Each new row is followed by what is left after taking away its nearest point in the smallest flat space through zero that holds the last named rows.
In the rows, zero is written as 128.

Q199:
180 160 148 157 175 93 112 161 182 144 100 102 144

180 152 112 123 132 112 138 120 129 174 142 101 175

126 132 115 176 101 100 127 111 148 106 94 128 149

150 163 146 90 166 105 112 127 228 75 180 124 144

137 142 124 129 95 156 179 131 157 143 150 128 120
New rows:
106 125 174 144 123 138 162 126 100 189 102 109 84 -> 107 134 165 125 128 108 138 96 130 146 127 110 118
121 105 58 139 148 118 61 118 147 129 77 198 100 -> 145 121 54 118 138 140 97 121 161 159 112 189 105
173 113 160 121 106 95 156 129 148 138 198 79 128 -> 142 90 164 142 106 91 134 131 118 121 162 91 109

Q627, 5 rows:
28 155 177 103 149 181 133 91 118 129 120 90 134

110 141 111 78 160 182 157 53 131 129 157 111 112

116 113 122 77 176 159 117 90 104 86 114 53 145

114 50 99 95 140 171 135 122 158 127 151 84 155

116 100 136 134 143 177 105 75 110 174 125 117 109
New rows:
86 166 111 113 165 121 160 120 87 148 86 141 148 -> 110 127 91 122 155 118 156 136 102 159 95 146 154
83 90 103 121 175 106 105 163 143 102 90 98 87 -> 94 114 97 128 167 107 121 144 148 123 106 134 64
115 100 108 80 100 147 152 131 123 134 168 132 88 -> 119 115 128 98 101 125 127 146 98 125 139 126 89
113 155 173 132 124 80 82 159 120 169 81 175 157 -> 128 131 132 86 145 110 108 124 139 156 113 155 160
118 112 124 129 171 102 155 101 153 83 101 116 98 -> 113 102 132 151 157 103 148 110 157 108 101 133 94
159 142 150 174 164 165 118 111 139 103 130 168 123 -> 144 128 149 165 163 166 123 128 151 90 132 153 140

Q586, 5 rows:
112 125 78 143 155 171 126 112 116 104 93 135 141

137 117 123 89 133 117 102 154 177 104 186 126 158

153 146 96 84 103 107 180 164 95 137 109 136 105

210 158 180 108 71 103 149 122 148 141 139 101 121

122 154 117 126 169 142 76 113 156 143 97 95 123
New rows:
106 135 166 123 126 73 142 121 127 119 137 127 140 -> 113 143 137 121 137 97 141 113 128 105 115 123 148
100 123 121 125 135 130 109 139 131 137 144 132 169 -> 122 136 128 127 119 129 126 132 120 145 126 126 159
166 127 105 101 141 58 128 125 147 92 117 98 137 -> 137 110 118 138 145 66 131 109 126 95 111 112 133

Q196:
99 94 135 141 134 146 160 80 143 197 121 158 173

100 122 170 137 135 52 151 113 188 196 97 122 132

148 143 130 132 101 124 164 40 128 186 150 153 137

128 155 133 161 177 163 200 140 144 178 111 133 117

98 115 130 131 119 187 122 70 154 136 125 105 109
New rows:
107 173 87 112 118 156 90 102 124 132 128 136 169 -> 107 185 98 118 132 131 101 126 138 139 115 128 158
156 81 150 95 146 123 96 144 154 131 85 169 107 -> 173 100 143 99 143 141 111 126 145 134 96 172 96
131 136 173 151 173 135 100 107 128 149 132 149 144 -> 139 143 169 146 167 133 88 114 121 129 137 142 134
130 128 109 130 131 160 144 134 129 154 145 168 170 -> 128 141 121 122 121 135 121 138 150 132 138 137 136
145 101 135 128 94 136 114 102 113 136 151 89 94 -> 142 96 136 137 118 128 132 139 109 148 140 103 113

Q607 (5 x 13):
135 90 161 105 100 109 102 149 117 187 164 142 153

105 66 118 135 104 159 115 137 146 136 150 117 113

149 96 158 109 136 57 161 136 145 190 152 136 112

83 123 122 98 125 129 146 168 102 145 134 154 133

76 145 126 127 111 108 138 187 134 133 146 161 148
New rows:
151 88 98 105 140 129 155 102 130 163 147 149 110 -> 142 129 96 126 128 135 134 115 136 135 145 157 137
119 135 144 100 169 143 88 167 151 118 147 82 94 -> 124 146 149 96 172 134 89 167 145 122 145 86 100
139 94 97 126 160 126 135 136 162 154 145 99 174 -> 134 118 92 121 166 133 136 137 147 141 133 105 182
92 105 135 119 84 161 87 127 164 94 127 152 142 -> 119 121 145 99 116 124 121 109 152 110 111 153 127

Q820, 5 rows:
81 109 109 138 152 146 146 67 148 157 102 117 88

92 116 122 89 173 118 119 109 123 66 150 176 111

147 173 134 127 104 165 89 135 101 96 120 149 140

121 152 145 85 121 142 183 117 142 112 172 138 147

58 94 153 57 124 139 168 174 91 150 164 94 160
New rows:
104 101 151 121 128 119 153 127 108 69 97 211 135 -> 119 102 153 146 103 125 167 132 116 117 82 175 141
84 142 126 180 128 153 146 127 121 158 91 146 87 -> 105 143 138 161 128 127 154 159 120 132 123 160 109
175 184 114 156 125 148 97 118 194 62 203 128 163 -> 110 128 108 150 139 151 91 130 169 111 177 86 150
80 115 103 106 113 140 149 155 109 113 80 164 85 -> 121 128 108 122 98 124 165 163 129 120 90 160 98
143 90 123 84 138 118 147 157 184 125 71 116 150 -> 142 112 123 83 131 143 132 146 175 112 63 127 148

Q392:
173 107 89 118 148 120 99 114 132 119 111 93 144

77 83 66 128 127 182 53 108 104 70 139 102 115

97 149 94 126 187 122 81 158 181 107 195 99 147

147 112 169 159 117 166 61 153 160 145 128 154 154

120 156 152 132 131 90 88 85 88 96 129 173 62
New rows:
163 167 104 193 131 140 122 112 122 125 193 112 98 -> 167 153 107 193 111 155 143 113 114 136 175 110 107
129 167 131 82 139 117 142 147 125 100 83 96 122 -> 121 160 147 95 129 139 118 156 131 102 86 110 126
162 183 96 87 182 140 161 114 176 112 135 171 130 -> 149 155 103 98 150 180 146 109 157 108 117 182 128
134 128 88 180 130 144 112 142 108 143 125 107 176 -> 126 150 106 179 129 121 125 132 95 140 129 128 151

Q439 (5 x 13):
154 169 134 90 92 105 152 144 139 128 156 143 136

162 100 100 155 174 115 119 143 144 140 111 170 119

88 120 168 157 191 128 107 125 109 93 174 199 110

172 164 117 212 145 77 153 150 106 128 138 87 183

89 126 122 58 104 107 88 158 127 118 168 153 142
New rows:
160 154 169 96 121 56 153 117 97 158 141 130 113 -> 135 116 157 107 141 76 126 108 93 161 117 119 106
156 110 147 76 105 94 105 110 156 102 150 213 91 -> 146 108 141 134 104 97 107 98 130 105 124 131 123
134 125 159 142 115 89 117 161 137 163 110 136 181 -> 120 118 177 134 116 118 123 138 140 159 102 144 155
92 140 145 65 101 114 97 146 101 197 147 156 129 -> 119 140 148 128 129 122 121 129 97 201 123 140 125

Q792 (5 x 13):
153 178 123 83 85 126 98 142 101 174 160 99 100

117 158 147 50 58 135 129 169 180 121 144 137 103

129 193 138 112 32 163 86 133 124 168 119 81 83

108 161 103 86 72 148 104 177 114 159 164 97 62

107 185 104 75 139 143 125 157 146 158 176 61 116
New rows:
96 121 146 126 68 131 176 130 128 123 179 86 146 -> 112 106 146 143 83 119 175 116 107 124 175 100 156
124 133 133 118 58 94 163 83 131 128 86 136 131 -> 107 127 103 117 104 92 171 99 118 134 115 116 126
112 179 136 163 129 122 67 147 84 135 119 129 161 -> 98 163 138 142 134 117 85 166 110 113 126 150 162
125 123 138 135 140 128 84 128 147 117 119 142 113 -> 128 129 135 128 147 125 84 129 144 123 127 135 116
125 178 129 140 110 110 140 129 124 113 129 123 74 -> 131 167 132 144 136 100 150 121 127 104 128 133 94
124 124 114 132 122 144 118 126 165 134 138 113 109 -> 142 116 118 133 129 130 117 118 152 135 138 128 118

Q75 (5 x 13):
182 109 153 170 105 71 176 134 110 140 117 102 78

104 135 155 101 111 74 105 145 114 158 99 149 128

104 125 88 112 130 75 156 184 108 113 141 122 104

84 117 104 167 83 69 71 156 65 81 160 124 90

114 97 68 133 132 117 102 149 81 118 192 109 119
New rows:
71 110 110 110 150 186 150 171 139 119 213 155 132 -> 101 111 171 136 119 150 150 151 135 143 174 158 112
198 55 120 143 116 150 127 108 156 140 90 105 107 -> 142 74 102 116 114 135 105 138 154 117 85 126 115
183 110 98 136 129 120 142 113 123 144 141 114 114 -> 144 134 107 123 122 121 120 119 134 125 120 136 125

Q971, 5 rows:
116 110 147 165 150 124 158 171 84 142 110 100 78

90 98 104 166 179 159 133 173 90 120 145 95 124

65 102 114 157 160 177 154 130 157 159 176 105 135

152 166 123 140 176 80 140 144 103 113 202 86 116

132 163 152 135 137 129 138 142 104 87 104 98 89
New rows:
111 101 115 124 158 87 91 143 85 89 122 163 137 -> 91 118 142 124 144 100 121 117 127 110 131 156 118
132 92 121 116 92 83 175 132 61 69 87 167 84 -> 102 99 105 114 107 108 181 106 108 80 146 158 112
140 106 126 156 119 97 132 137 92 121 183 153 131 -> 121 119 140 149 103 130 134 122 113 104 154 153 124
152 112 78 128 109 136 136 127 51 152 105 105 122 -> 140 139 88 118 103 149 146 97 92 149 126 99 125
182 118 122 124 172 106 98 152 118 131 125 123 151 -> 153 125 142 127 159 137 118 135 150 139 113 118 135

Q88, 5 rows:
125 49 149 130 132 154 123 138 112 122 118 83 140

67 170 169 123 168 159 137 169 104 132 128 112 130

136 105 136 140 146 158 107 109 79 88 104 166 121

148 133 156 146 175 141 126 137 155 127 147 120 119

104 94 149 141 103 139 157 132 94 115 91 127 77
New rows:
133 97 107 107 102 139 89 105 137 139 147 159 150 -> 113 116 136 118 117 146 112 125 142 144 145 151 118
129 123 170 116 170 96 123 86 129 111 128 107 92 -> 116 129 150 99 149 87 117 84 120 118 127 106 115
109 161 170 106 153 124 148 88 106 140 126 157 125 -> 126 124 161 103 138 116 146 84 121 148 130 134 136
113 113 159 123 159 110 156 127 50 167 117 43 128 -> 156 143 131 130 158 89 142 96 68 158 126 90 124
116 156 163 151 104 121 96 115 163 118 90 121 107 -> 116 144 157 143 105 126 82 114 157 117 93 114 131
100 167 156 173 139 129 173 160 132 98 115 113 95 -> 128 137 119 157 123 121 140 137 131 95 123 114 145

Q592:
124 159 46 82 133 132 75 105 134 122 160 138 150

132 130 53 90 154 86 115 105 125 111 139 86 140

96 163 114 88 161 89 146 99 130 141 157 84 117

91 159 108 102 140 152 94 75 163 155 137 117 153

127 115 103 115 171 106 143 82 86 156 142 108 163
New rows:
113 158 103 147 133 136 133 108 147 107 106 116 145 -> 121 157 115 152 132 133 147 123 123 109 117 132 138
66 125 170 137 183 148 100 190 103 102 156 142 107 -> 73 104 140 137 192 145 86 169 111 97 137 121 130
146 178 104 158 78 136 75 89 149 138 117 88 105 -> 159 164 123 169 90 121 107 99 103 147 128 98 104
124 85 146 180 169 133 87 80 84 100 143 122 177 -> 109 124 155 161 150 121 87 114 113 78 159 119 131
187 125 105 138 106 107 97 142 175 171 169 169 139 -> 175 120 129 142 121 89 124 131 178 180 160 138 132

Q757:
153 28 197 175 161 199 77 128 140 128 144 167 189

135 97 145 124 215 200 146 180 54 123 184 146 152

111 112 158 118 126 149 130 154 72 129 153 171 228

114 101 124 96 136 156 160 119 93 108 151 151 190

164 95 165 138 143 184 100 167 109 125 188 162 179
New rows:
122 161 120 122 166 175 130 158 133 105 164 105 153 -> 108 157 125 134 144 150 120 133 157 111 127 101 153
153 151 148 102 167 105 183 133 104 137 122 150 115 -> 166 135 161 115 144 105 160 120 134 137 118 156 124
112 171 95 145 119 166 104 86 138 151 114 111 89 -> 109 160 107 140 119 179 104 96 118 149 128 129 129
129 119 115 137 82 129 156 123 175 156 111 131 75 -> 119 113 128 134 102 145 162 146 135 159 126 147 111
96 93 111 81 146 122 162 145 73 115 107 122 138 -> 132 98 126 105 115 117 119 152 118 123 116 121 118
180 101 151 142 103 144 125 132 97 168 112 112 120 -> 169 109 134 124 99 137 146 121 91 161 109 108 121

Q839, 5 rows:
130 88 165 90 120 117 178 141 103 145 138 121 142

130 94 131 104 53 132 159 162 124 115 121 139 182

104 96 132 91 114 152 160 149 112 56 133 111 177

152 126 129 134 119 127 177 112 50 111 159 80 141

117 138 147 163 64 139 154 121 115 100 76 134 160
New rows:
105 148 147 133 157 96 126 124 83 146 136 119 130 -> 101 144 131 127 133 103 112 141 105 135 131 134 148
198 177 110 61 80 162 109 154 131 121 123 167 149 -> 182 184 146 69 128 161 126 127 115 118 109 153 123
143 164 165 112 155 140 93 129 98 81 115 121 133 -> 158 154 163 105 129 127 93 143 106 117 120 136 136
